The first 9 rows are patterns. Each new row is the sum of 3 different patterns, raised or lowered, with some noise. Before adding, each is slid sideways (what falls off one end comes back at the other) and multiplied by a number that may be negative. Names go in the order of the patterns.
In the rows, zero is written as 128.
Known rows, each followed by the names of its patterns:
[ 86 116 108 123 132 117 108 133 126 145 153 112 135 124 112 124 115 122
 135 133 102 128 118 110 116 116 116 154 136 139 123] -> K167
[139 131 107 145 122 138 124 114 133 178 152 102 127 139 157 112 104 136
 102 113 131 124 127 132 106 145 112  97 141 125 114] -> K265
[144 124 140 130 130 132 151 112 119 129 119 113 126 116 144 150 112 133
 119  98 130 145 139  85 131 153 138 141 147 146 121] -> K829
[128 132 135 107 139 147 148 143 143 114 150 123 116 161  99 118 138 129
 150 142 119 156 125 119 114 116 133 112 159 115 126] -> K298
[101 137 107 118 117 126 145 139 133 162 162 114 108 127 128 130 116 137
 146 122 111 130 135 111 141 115 136 108 143 151 124] -> K496
[117 108 123 132 116 137 125 146 106 159  90 129 161 106 120 126 116 115
 135 120 131  97 114 105 130 120 145 138 117 142 118] -> K219
[151 124 144 184 145 120  93 134 125 131 109 134 120 138 119 122 128 129
 115 123 118 126 146 153 104 150 149 122 130 144 161] -> K967
[115 120 125 150 115 107 118 126 127 131 133 133 129 123 136 150 146 129
 123 157 135 126 126 137 127 111 142 121 117 127 132] -> K441
[107 113 144 105 143 112 119 138 123 127 114 113 129 151 136 137 121 123
 139 101 126 135 137  96 157 127 116 139 112 136 116] -> K708

New rows, each followed by the names of its patterns:
[156 135 128 106 146 129 107 117 164 101 144 129 116 123 143 134 155 153
 129 151 123 111 156 177 143 108 122 140 146 128 152] -> K829 K219 K441
[145 140 172 188 152 159 147 133 160 155 145 121 166 137 181 111 159 121
 158 165 137 149 136 145 132 155 141 155 143 160 160] -> K265 K219 K967
[ 77 109 109 120  69 112  91  50 102 124 106 111 100 125 153  66  82 107
 133 120  93 138 102 118  96  89  97  70 140 110 103] -> K167 K298 K496
[138 114  94 147 109 121 115 109 126 116 139 125 141 113 119 123 133 128
 124 129 103 152 139 122 109 132 140 137 134 107 183] -> K298 K967 K708
[134 100 133 148  93 115 118  85 141 111  67 115 140 130 124  92 117 166
  99 157 142 114 125 124 101 140  91 114 165 106 134] -> K167 K265 K708
[167 102 129 124 135 105 126 109 130 112  97 126 142 135 132 126 106  92
 125 171 134  49 137 131 133 132 139 138 118 136 155] -> K829 K496 K708
[129 148 125 141 141 165 118 105 119 120 128 157 165 135 136 160 129 140
 153 118 117 128 123 131 125 132 138 119 146 109 126] -> K167 K829 K441
[116 150 114  78 117 104 107  97 112  92 105  92 126 120 111  75  91 112
 107 101 125 106 114  96  95 152 115 114 148 115  90] -> K167 K829 K441
[134 135 162 119 144 127 141  98 172 118 127 130 140 123 108  85  98 134
 108 120 116 150 132 122 126  96 116 145 153  87 146] -> K265 K829 K708
[170 173 115 165 173 154 143 145 143 162 135 173 148 191 169 151 189 124
 188 175 151 155 186 172 145 112 136 146 142 129 123] -> K265 K298 K967
[118 148 136 127 141 158 163 153 117 116 149 126 164 176 122 127 147 146
 171 126 135 154 112 137 115 121 146 119 170 127 120] -> K167 K298 K441
[110 106 122 129  70 133 110  81 154 103 107 117 116 115 112 108 139  98
  97 102 100  88  68 124 117 146 135 108 130 122 119] -> K298 K219 K967
[ 98 127 137 133 109 121 107 135 101 121 118 140 124  93 122 127 108 108
 123 132 105 110 135 114 115 137 116 133 106 128 131] -> K265 K441 K708
[107  81 121 105  86 126 105 136  76  87 113  99  89 128 111 126 141 124
 111  63  93  92 164 153  88  90 126 147 107 112  99] -> K167 K265 K219
[149 131 153  97 146 141 139 156 107 152 139 149 167 167 148 153 131 116
 116 129 166 144 157 132 118 160 138 125 134 110 145] -> K167 K298 K441
[147 164 153 167 146 205 127 126 165 159 148 149 178 152 142 126 163 157
 160 148 146 149 116 181 159 152 143 161 137 149 140] -> K298 K496 K219
[121 122 139 132  99 131 131  97 138 100 109 110 111  95 112 113 120 117
 101 106 182 130 114  94 107  93 126  99  96 115  99] -> K167 K265 K219
[107 119 111 121 123 112 148 110 115 149  84 117 148  91 142 112 128 158
 131 128 128 126 126 122 134 119 133 119 107  93  85] -> K829 K298 K708
[150 223 101 138 164 130 167 163 151 180 159 135 190 146 138 145 156 176
 149 139 178 173 120 150 164 151 154 140 175 162 123] -> K265 K441 K708
[115 104 186 120 102 133  74  76 132 109 103 140 102 121  88  92  92 113
  84  96 156 163 121 138 104 118 115 133 135 173 134] -> K829 K298 K967
[120 125 146  99 122 117 117  90 102 100 146 132 116 140 100 112 129 140
 146  83 117 146 131 142 142 149 130 134 116 126 128] -> K829 K298 K441
[ 95  82 119 112  90 117 138 136  92 118 119 126 103 132 123 120  92 125
 134 121 130 114 115  90 104 137 103  84 109  87 102] -> K496 K967 K441
[133 123 158 128 159 127 134 133 144 118 137 160 119 170 138 154 134 146
 125 134 108 152 155 143 152 154 185 138 116 108 118] -> K298 K496 K708
[147 121 187 150 152 143 143 131 152 156 147 169 149 173 127 201 114 137
 162 142 152 149 177 142 141 136 160 149 175 138 164] -> K167 K298 K219
[131 162 115 154 149 153 137 141 152 159 145 153 142 111 142 107 133 172
 103 123 140 148 138 148 132 159 120 165 127  99 162] -> K298 K219 K441
[116  85 144 120 120 133 123 113  81 121 113 103  73 124  91 112 102 127
 122  90 105 120 155  69 128 111  81 125 109 138 151] -> K496 K219 K441
[106  72 111 118 102 109 116 108 125 106 139 101 100 112 120 116 132  94
 148 128  69 117 148  89  78 113  92  95  66 103 113] -> K298 K967 K441
[153 167 169 121 165 142 141 155 164 138 117 161 170 173 162 181 167 141
 163 136 160 148 168 120 186 137 115 162 145 140 169] -> K167 K829 K219
[143 150 166 139 100 134 159 147 146 126 143 143 109 169 153 143 131 115
 132 138  85 133 152 164 144 128 182 109 177 175 138] -> K167 K298 K441
[ 96 137 105 145 147  90 130 143 104 133 141  98 142 138 114 128 144 100
 137 119  67 118 125 132 129 115 128 155 110 148 140] -> K265 K219 K708
[156 139 143 172 110 162 160 146 143 143 138 151 137 142 126 131 136 146
 181  97 152 159 137 134 135 158 148 103 122 146 116] -> K167 K265 K298
[109 115 119  74 116 109 109 106 106 117 123  89  94 120  99  87 101  93
 106  90  76 101 105  86  80  79  90 123 103 106  92] -> K265 K967 K708
[147 115  77 102 132 127 104 129 111 116 116 111 163  70  82 103 107 112
 147 116 119  91 112 100 115  94 102 157  99 113 135] -> K167 K298 K496
[136 101 160  80 179 111  67 128 144 106 159 116 117 153 104 172 133 129
 126 153 119 134 122 113 154 124 150 140 142  93 156] -> K298 K219 K708
[168 171 144 147 132 155 192 176 170 147 184 168 164 143 176 122 126 177
 139 159 161 166 168 161 136 179 159 148 160 160 166] -> K167 K441 K708
[ 95  85 111 135 110  93 101 112  88 123 104 124 125 126 122 119 107 104
  90 114  96 106 130 118 120 149 136 102  76 120 132] -> K496 K441 K708
[135 151 179 123 139 127 155 174 126 145 184 126 138 162 147 134 137 153
 183 135 141 156 131 117 150 111 167 125 115 137 176] -> K496 K441 K708
[171 152  94 143 149 139 133 110 123 128  84  99 141 119 144 138 131 113
  84 166 113  86 125 108 109 113 118 116 123 107 111] -> K265 K829 K298
[160 159 221 144 120 153 147 153 104 167 196 146 128 174 152 159 147 137
 182 143 138 190 141 138 147 170 132 146 145 207 143] -> K265 K496 K708
[ 59  96 114 108 104  84 152 115  79 140 100 111 118 110 104 114 109 159
 116 110  92 128  72  92 111  90  96  92 110 107  64] -> K265 K219 K967
[118 166 202 122 169 149 167 146 169 149 173 155 162 173 135 156 176 133
 142 152 166 130 147 133 165 165  72 110 177 135  93] -> K265 K219 K967
[119 148 113 115 138  82 138 116 102 108 121 131 128 101  94 117  95 127
  91 105 132 109 156 133 106 118 100  91 117 109 111] -> K298 K219 K708
[123 118 119 124 138 123 136 159 134 139 121 121 123 165 153 117 109 148
 164 145 137 131 124 122 124 127 131 127 109 134 113] -> K167 K265 K441
[147 138 111 168 139 114 151 151 165 131 154 164 116 143 161 123 140 137
 172 127 112 126 138 129 141 123 143 156 111 168 183] -> K298 K441 K708
[119 115  97 127  73 109 157  99 121 102 112 112 108 100 123 107 114  91
 111  99 130 120 120 106 108 113 111  98 144  93 126] -> K496 K219 K708
[160 131 144 149 178 111 203 184 126 174 144 147 137 143 126 176 124 160
 145 134 118 127 163 136 143 139 192 175 134 156 150] -> K167 K265 K708
[133 128 158 138 156 152 160  90 155 134 130 122 134 160 147 142 142 156
 112 123 126 152 156  89 171 170 134 134 134 144 134] -> K829 K298 K496
[107 166 126 107 165  93 125 140 126 139 137 106 149 125  94 113 123 123
 100 134  72 101 141 126 124  83 140 165 153 173 145] -> K265 K298 K441
[114 127  76 143 124  83 138 114 106 128 111  78 112  89 131 100 105 123
 106 110  72 109 108 113  94 114 126  89 100  94 105] -> K265 K298 K441
[135 153 131 166 157 150 129 127 159 131 136 127 136  95 151 147 154 117
 131 117 132 123 136 168 149 149 171 177 150 140 124] -> K167 K496 K441
[130 118 102 116 100 140 110 130 142 175 132 124  82 132 166  89 103 132
  74 100 126 102 119  96  87 138 120  98 147 102  92] -> K167 K265 K219
[126 130 174 160 174 158 160 149 144 155 133 138 155 153 147 135 154 139
 160 113 130 180 144 127 168 153 131 151 134 161 143] -> K298 K219 K441
[113  91 101  97 121  78  84  74 109  91 104 122  92 151 105 122  88 109
 115  98 101 115 124 101 131  83 126 134  79 100  88] -> K265 K219 K967
[167 117 120 134 176  96 108 154 144 136 150 123 169 150 115 177 159 125
 162 149 110 184 140 158 175 126 145 156 167 168 171] -> K265 K829 K496
[158 139 158 170 126 134 167 156 174 190 160 158 135 213 139 108 161 154
 135 169 164 155 168 119 143 156 110 105 178 182 162] -> K265 K829 K496
[113 105  85 132 102 110  92  64 120  87  90  87 144  92 119 152 106 140
  98 118  95 119 114 113  84 118 102 104 108 113  93] -> K167 K219 K967
[152 166 129 137 135 139 125 186 105 169 180 124 135 172  88 118 147 125
 184 119 152 143 153 124 187 130 147 145 106 147 120] -> K167 K219 K708
[173 115  92 162 130 119  99 112 148 160  91 154 165 141 142 145 148 182
 123 123 156 155 183 195 132 160 147 177 148 104 117] -> K167 K829 K967
[152 138 138 118 135  85  95 176 134 128 127 141 117 122 104 126 108 117
  94 162 129 142 133 132  97 104 139 142  81 159 151] -> K829 K496 K219
[134 154  92  99  95 121 109 104 114 136  94  88 106 109  84 124  98 138
  91 125 144  99  71 130 115 120  81 117 170 134 119] -> K829 K496 K967
[108 130 122  93 142 140 123 160 128 127 114  91 116 111  87 138 121 134
 117 114 132  92  95 103 128 161 131 149 104  91  87] -> K167 K298 K708
